The rows come from 5 hidden closed curves, with some noise, and rows from the same curve form a group. Each curve winds through 6 dimensions. The rows are also pushed far along 4 directions, which tell nothing about the answers.
Some rows, each with its group after it:
[ -4 -15  -4  -4   5 -25 -11  13  38 -10  10 -21  -9  64 -13  -9 -14  -8]
U
[  3 -49 -11  16 -11  12  14   2 -42 -34 -51 -72  31  -3  -8 -34 -33  -6]
B
[-32 -37  14 -28 -15 -24  30 -18   5   0  41 -41 -13  14  -5   5  -7   9]
H
[-31 -26   0 -23 -31 -20   5 -13  18  12  -9   4 -15  12  12 -18 -11  -8]
L
[ 14 -18   4  19  17  -2   0  -1  -7   2 -34 -19  23   8   5 -31  -7 -33]
U
[  5 -25  -1  10  18  14   3   4  -3   2 -21 -31  13  -8  -6  -8  -6  -9]
H
[-11  17 -12  -8 -17   2  -1  10  -4  11 -13  34 -17 -38  11  -2   8  -6]
H
[  1 -13  12   4  13  -1 -13   4   9  31 -20   6  -2 -17  20  -8   8 -24]
H
[ 14  -5   0  19  10  10  -7  18  -6   0 -48 -14  12  12 -11 -35 -16 -41]
U
[-10 -19 -13  -7  -6 -10  14   2   4 -16  -1 -26   4  18 -14 -15 -19   2]
U
[ 14  -5  -9  15  30   8 -17  11  32  20 -52  10  25  17  11 -37 -15 -40]
Z
[-33 -17  18 -40 -50 -17  10 -22  -5  11  36   4 -35 -21  20  22  13  29]
L
[-21 -20  18 -24 -16 -23   4 -13  12  20  33  -4 -17  -1  23  13  13   8]
U
[ 26  49  -4  30  17  31 -17  21  -1  10 -32  31  22  11 -11  -3  -4 -13]
B
[-22 -36  17 -32 -25 -11  -2 -11   2  -2  13 -10 -37 -26  19  16   8   7]
Z
[ -1 -14 -25  -6  16 -32 -27  30  41  15 -23   0 -27   8 -14 -22 -10 -19]
B
[-38 -18   6 -27 -50  -5  29 -20 -24   5   3  -6  -9 -41  19   0  -1  11]
L
[ -1 -36  -8  -4  11 -15  10  -1   0 -20   8 -43   3  20 -19 -16 -17   3]
U
[ 10  21  10   8 -20   9  13   2 -49 -32  25 -24  13   9  -7  14   0  23]
H
[  7  -2  -2  12   6  -2  -4   0  -2  -9   0  -5  19  41  -3 -13 -10   3]
L
[-31 -69   9 -10 -10 -18   1 -11  21   0 -44 -24 -11  18  15 -39 -32 -44]
Z
[ 12  41   3  25  13  22 -12  12 -21   5  -7  51  10  -9   7   6   1   1]
Z
[  4  -5   4  -7  12   0   2  15  16  -6  -3 -43   9  37 -28 -11 -31  -1]
Z
[-11 -36  -9  -9  16   2  -2  -6  15   4 -17  10  -6 -12  18 -16  -4 -11]
Z
[ 21  37   4  36 -14  32   3   9 -53   0 -49   9  47 -23  18 -17  -5 -15]
H
[ -6 -14  -6   2  -3 -15  -2   5  21  -7 -17 -16   7  57 -15 -28 -26 -15]
L
[ 55  45  -5  51  57  22 -42  47   6  12 -38  16  33  37 -17 -18 -10 -25]
H
[  2  -2 -16   4   1 -19   8   6   4 -44  34 -34   1  58 -25   5  -8  17]
L
[  7  16   0   7  15  10  -2   2 -15  12  15  42  -6 -29  13   7  25   1]
U
[ -2 -40   8  -8 -10 -10   0   9  -7 -15  -7 -58  -8  14  -6  -7 -17  -2]
L
[-22 -26 -10  -6 -39  -9  17 -14 -31   8 -35  -4   2 -70  34 -16   6  -6]
B
[ 54  45  -7  47  39  33  -5  12 -52 -39  29  10  36  21 -15  18  19  26]
U
[  9  -4  19  -3   2  -9  -4   4  -1 -24  24 -29 -15  34 -22  10  -6   0]
Z
[ -9   7  16 -10 -21  -5   3 -13  -8  21   5  29 -16 -18  13  -1  14  -7]
L
[ -1  -9   8  -3   2   7  14 -19  -7   6   3  -2  17 -16  21  -3   8  -5]
Z
[  8 -13   2  -4  20 -28 -21  12  39  -1  16   1 -28  43  -9  -5   9 -23]
U
[ 11  -4  -5   8  -6  -2 -13  10  -8 -15  -3 -22   4   9   2   7  -1  14]
B
[ 16  -5 -10  25  12   7 -22  19  10  10 -71  11   9   5  10 -40  -7 -55]
U
[  9  47 -25  14  16 -13  -7  24  14   0  26  18  11  35 -24   8  -3  24]
B
[  1   8  10  -9   6 -17   1   4   8  -1  44   3 -28  18 -13  13  16   1]
U
[-47 -42  -8 -39  -9 -18  20 -24  20  25  21  29 -38 -46  22  -3  13   5]
B
[  1 -47   9  -7  11  -1  -7   1  -3  -5   4 -28  -7  25  -8 -14 -18   9]
L
[ -7  21  -8   9 -28  15  23  -9 -39 -13  -6   7  26 -12   5  -4  -3  14]
L
[ -5   1   7 -11   7   4  -8   8   0  24   7  21 -13   1 -10  -6 -12  13]
L
[ 30  13 -11  34  32  20  -6  15  -1 -17 -16 -24  29  27 -23   0  -3  -7]
H
[-15 -17  18  -1 -24   5  35 -24 -39  -4  -2 -29  18 -22  11 -10   0  -9]
H
[-17   9 -15 -13  -4 -19  21  -9   0 -16  61   4 -11  13 -15  19  10  36]
B
[ 15  -2 -17  16  14  -2   6   5 -23 -30  12 -14   6   8 -18  -4   4  10]
B
[ -5 -12  -7 -14  12   2   6  -8   4  -9  30  14 -14 -11   5   9  10  16]
Z
[  2 -23 -10  10  15  13  15 -13 -18 -14   1   0  12  -6   3 -10   3   5]
B
[ 39  10   7  46  25  46  -1   9 -36 -25 -42 -27  50  33 -21 -20 -21 -17]
B
[ -6  26   7   8   3   8  -9   4  -7  13   4  53 -11 -18  12   9   6   0]
Z
[-18 -11  20 -29 -18  -7   5 -20  10  29  22   6 -10 -31  36  18  16   9]
Z
[ 23  39 -12  18   3  17  -7  13 -19 -27  17   3   9   6 -10  28  14  26]
H
[ -8 -12   2 -29 -15 -32 -11  10  24  -2  25 -28 -37   9 -15  15  -2  11]
U
[ -2 -22  -8   8  10  -2 -13   7  35  23 -56  -7   3  -5   9 -23  -4 -43]
H
[ 17  -7   3   1   3  14   5   3 -20 -34   1 -41   7   8 -17   0  -8   5]
Z
[-16 -25  -6 -14 -26 -24  -7  -1  10  13 -15  -4 -18 -25  24  -4   7  -8]
B
[ 30  -1  13  19   1   4   0   3 -41 -43  31 -48  12  28 -13  19   7  22]
L
[ 29  54  -5  15  38   9 -41  44  24  25  11  31  -5  12 -15  23   6  14]
H

New rows. What belongs after each?
[-38 -42   8 -31 -35  -1  30 -27  -5   5  -8 -25   3 -26  24 -11 -14  -1]
Z
[-10  13  -8   0   7   1  -8  21  21  23 -17  21  -3  12  -4 -15 -13 -14]
U
[ -4   4  -6  -5 -25 -10  -8  -2   5  11 -25  17 -10 -32  24  -2  14 -14]
U
[-20 -11 -15 -25 -11 -31 -13  20  40   9   5  -9 -38  11 -17   1 -11   5]
B
[ 36  18 -10  41  38  40   1   7 -29 -12 -37   3  56   5   0 -25 -10 -13]
Z
[ 20   0  12   5  16  15  -2  12 -18 -28  26 -50  19  40 -25  14 -23  30]
Z
[ 25  28  16  26  -3  22   2   7 -48  -4  -9 -11  30  -4  -4   1  -3   3]
L
[-21 -32 -11 -10   6  15   5 -11   4  30 -44  37  -1 -65  37 -29   0 -23]
Z
[-16  16   3 -26 -34 -27   2  -7   9   8  30  13 -31 -23   8  24  23  11]
U
[  1   9  13   6  -7   7  17 -11 -21  -1   8  -7   7  -3  -6   1   6  -4]
B
[ -2  41  -2   9  -4  20  13  -8 -35 -17  42  41  14 -10   7  32  10  41]
Z
[ 14 -10  -6  15  11  -9 -12   6   1 -17  -6   1   4  31   9 -17   1 -15]
H
[ -8 -46  -4  -4  -3  -8   8 -16 -12  -4  -5 -11  -8 -27  19 -12  12  -7]
B
[  2  15   8  -3  -3  -5   3  15  -8  -7  25 -19  -1  25 -19   4 -12  13]
H
[ -2  12  18 -10  -5 -19   6  -8   1   3  57  -5 -15  13  -8  28  20  18]
B
[ 32  41 -17  26  37 -10 -44  39  36   6 -11  45  -1  50  -5 -11   2 -19]
H
[-24 -38   6 -10 -22   6  42 -28 -27 -21  -9 -37  22  -6   4 -21 -21  -4]
Z
[-15  -3 -10 -10  -7   2  33 -25 -32 -17  51  19  -8 -34   4  20  26  35]
B
[-16 -29  -7 -22 -16 -16   7  -3   9 -19  17 -23 -29   2  -6   8   3   7]
H
[-34 -20   3 -21 -29  22  29 -22 -26  24 -23  18  -7 -77  23  -8   3  -5]
B
[ -4   2  -1  11   6  10  -5   2   0  35 -35  33  19 -12  22 -26  -8 -16]
L
[ 15 -28  16   2  13   4 -11   8   6 -11 -10 -58  19  41  -6  -7 -26  -3]
Z
[ -9   5 -14  -3  14   1   1  -1   8  13  17  33  -3 -11   6   5   9  17]
B
[ 21   5 -13   3  23  -2 -38  32  42  -8 -23  -8  -8  43 -17  -7 -18 -11]
Z
[-17 -24  18 -24 -21 -20   0   4   8  12   7 -33 -23   9  -8  -3 -13  -3]
L
[  7  -5  -7   2  -2   9 -13   2  -8  -8 -13  24 -12   4  -4 -13  -1   4]
L
[  8  15   7  -1   8   5   2 -10   2   9  18  11  13  -4  15  10  15   4]
Z
[  7  -6   4   9  15  -1   5  10  -7  -2  -6 -29   7  18 -28 -16 -16 -10]
B
[  6 -14  -3 -12  -6  -4  -3   1  14 -21   1 -31  -6  16  -7   1  -4  -1]
Z
[-24 -40  -8  -3 -17  -1  34 -31 -18  -8 -16  -5   9 -24  18 -24   0 -16]
B
[ -6  -2 -10  -1  -9   1  23 -16 -29 -13  14  -8  17 -26   4   2   2  24]
U
[  7  -3  -9   2  23 -22 -16  14  28  -4  18  16 -18  36  -5  -7   6 -10]
H
[  3  -7   5  14 -18  21  23  -2 -57 -22 -25 -28  26 -20   2 -19 -15  -5]
H
[ 22 -17 -14  35   9  21 -10   8 -36  -2 -67  -8  36 -33  24 -31  -4 -21]
B
[-15 -46 -10 -11 -13  -8   6  -1   5 -14 -24 -34 -14  -5   2 -16 -10 -15]
H
[ 10  21   9  -9   6   5   0  11   9   3  19 -24  10  20 -16  11 -12  13]
Z
[ 27  42 -11  26  33   0 -26  35   3  23  -4  14  23  14 -11   0  -7  12]
B
[ 29  33   7  27  22  32 -10  20 -35  -8  15  11  22  10  -1  15   8  18]
U
[ 18  43   7  14   6  -1 -21  15  10  -5   8  22   1  35  -8  14   2  -4]
Z
[-16 -23  11  -4  -4 -13  13  -4  12  13  -8 -29   8  19  -1 -17 -15 -22]
H
[  2 -34  -7   0  15   7   5 -10  -5 -27   4 -16   7  10   6  -7  -6   7]
Z
[  9 -10 -12  14  21  15   2   6 -17   5 -30   6  17 -23   3 -26  -9 -12]
U
[  4  -8 -18   2  30  -8 -10  12  21  -2   8  14 -16  13 -16  -7   1  -3]
B
[ 19 -32  11  19  29  20 -10   9 -10  -1 -41 -34  31  14   3 -27 -28 -21]
Z
[ 14   9  -8  17  23   5 -12  13  -8   1  -5  28   4   1   6 -12   6  -8]
H
[ -9  -4 -13 -13 -15 -15  -3  10  -1  -4  15 -10 -18 -15  -4  12   2  25]
B
[ 26   5   0  24  11  22  16   7 -26 -48  -7 -65  52  60 -34 -14 -36   9]
Z
[-26 -38  -7 -14 -11 -18  20 -24  11  -1   2   3 -15  -9  12 -15   8 -15]
B
[-10 -12   3  -1   4 -21  -9  12  30  39 -39  -3  -2   1   3 -32 -14 -41]
B
[-19 -51   5 -22   6 -27  -8   9  42  -7  19 -30 -35  59  -9 -11 -13 -14]
U
[  3 -24   5   3 -17   4  -9   5 -12 -10 -24 -31   6  14   2 -11 -17   2]
L
[ -2  39 -22   9 -10  12   9  -6 -21  16 -11  48  24 -53  24   2  12  16]
U
[ 19  24 -14   6  12  12  -8   9  10 -10  -6   9  11   7  -3  -1   3   0]
Z
[ 30  30   2  19  23   1 -42  34  13  18 -18  28   0  18   8  -4   3 -14]
H
[-17 -55   5 -17 -22 -14  14 -19   0 -21  10 -55 -15   0   7   8   5   1]
H
[  2 -20  10  -5  19 -14 -12  12  23  22  -7 -17 -10  16 -11 -13 -12 -18]
B
[ -4  -8   8 -19 -16 -15  -6 -12  -7  -7  46  -3 -24 -17  22  35  29  35]
U
[-16 -34  -2  -3 -18 -24  18 -13  -8  -6   0 -42  16  11   8 -16 -12   2]
B
[  6  41  12   7 -11  30  14 -16 -37  -2  27  31  10 -26   7  31  26  24]
B
[-21 -23   1 -29 -29 -37  -9  -2  34  17 -15  -8 -32 -16  13  -7   2 -17]
U
[ -5 -41  12  -8  15  -3  -6  -5  12   8  -5 -19  -2   6  14 -10 -10 -10]
Z
[  9   9 -21  18  25   9 -12  20  26  13 -43  12   5  -1  -9 -19  -5 -32]
H
[ 22  -2  -1  23  25  -1  -3  19 -18  -7  -2 -40  26  26 -24 -11 -19   7]
B
[  3  13   4   6   1  12  22 -17 -46  -2  29  16  15 -47  15  14  23  23]
U
[ 13  13  -8  11 -18   4  -8   2 -17 -11 -20   3   8 -18  13   2  11  -2]
U
[ 22  20   7   5  20   1 -11   5  15   2  15  -3  16  30   0   8   2   1]
Z
[ -4  -4   3  -2  -8  -3 -10  21   6  16 -34 -18  -1   8 -10 -20 -26 -16]
L
[ -6 -31   9   6  -7  10   4  -9 -17   7 -20  -7  14 -10  33 -13   2 -14]
U
[-13   2  -3 -28 -18   0  11 -14   3   6  17  14 -19 -41  16  14  19   9]
Z
[-18  -9  -2 -14 -14   7  10  -5   8  15 -25  -5  14 -13  15 -14 -18  -7]
Z
[ 11   2 -15   4  11 -12  -4  -3   3 -13  22   5   3   6   1   5  12  16]
U
[-13   0   0 -22 -29 -21  -5  -2   9  13   3  -1 -21 -32  13  12  10   6]
U
[ 11  10   8  -1  -7  13  -3   4 -14  -6  -8  -6  -1 -18   0   5   1  -3]
Z
[ 13  15   4  16  -1  -5  17   1 -33 -19  24 -34  23  16 -20   4  -2  15]
B
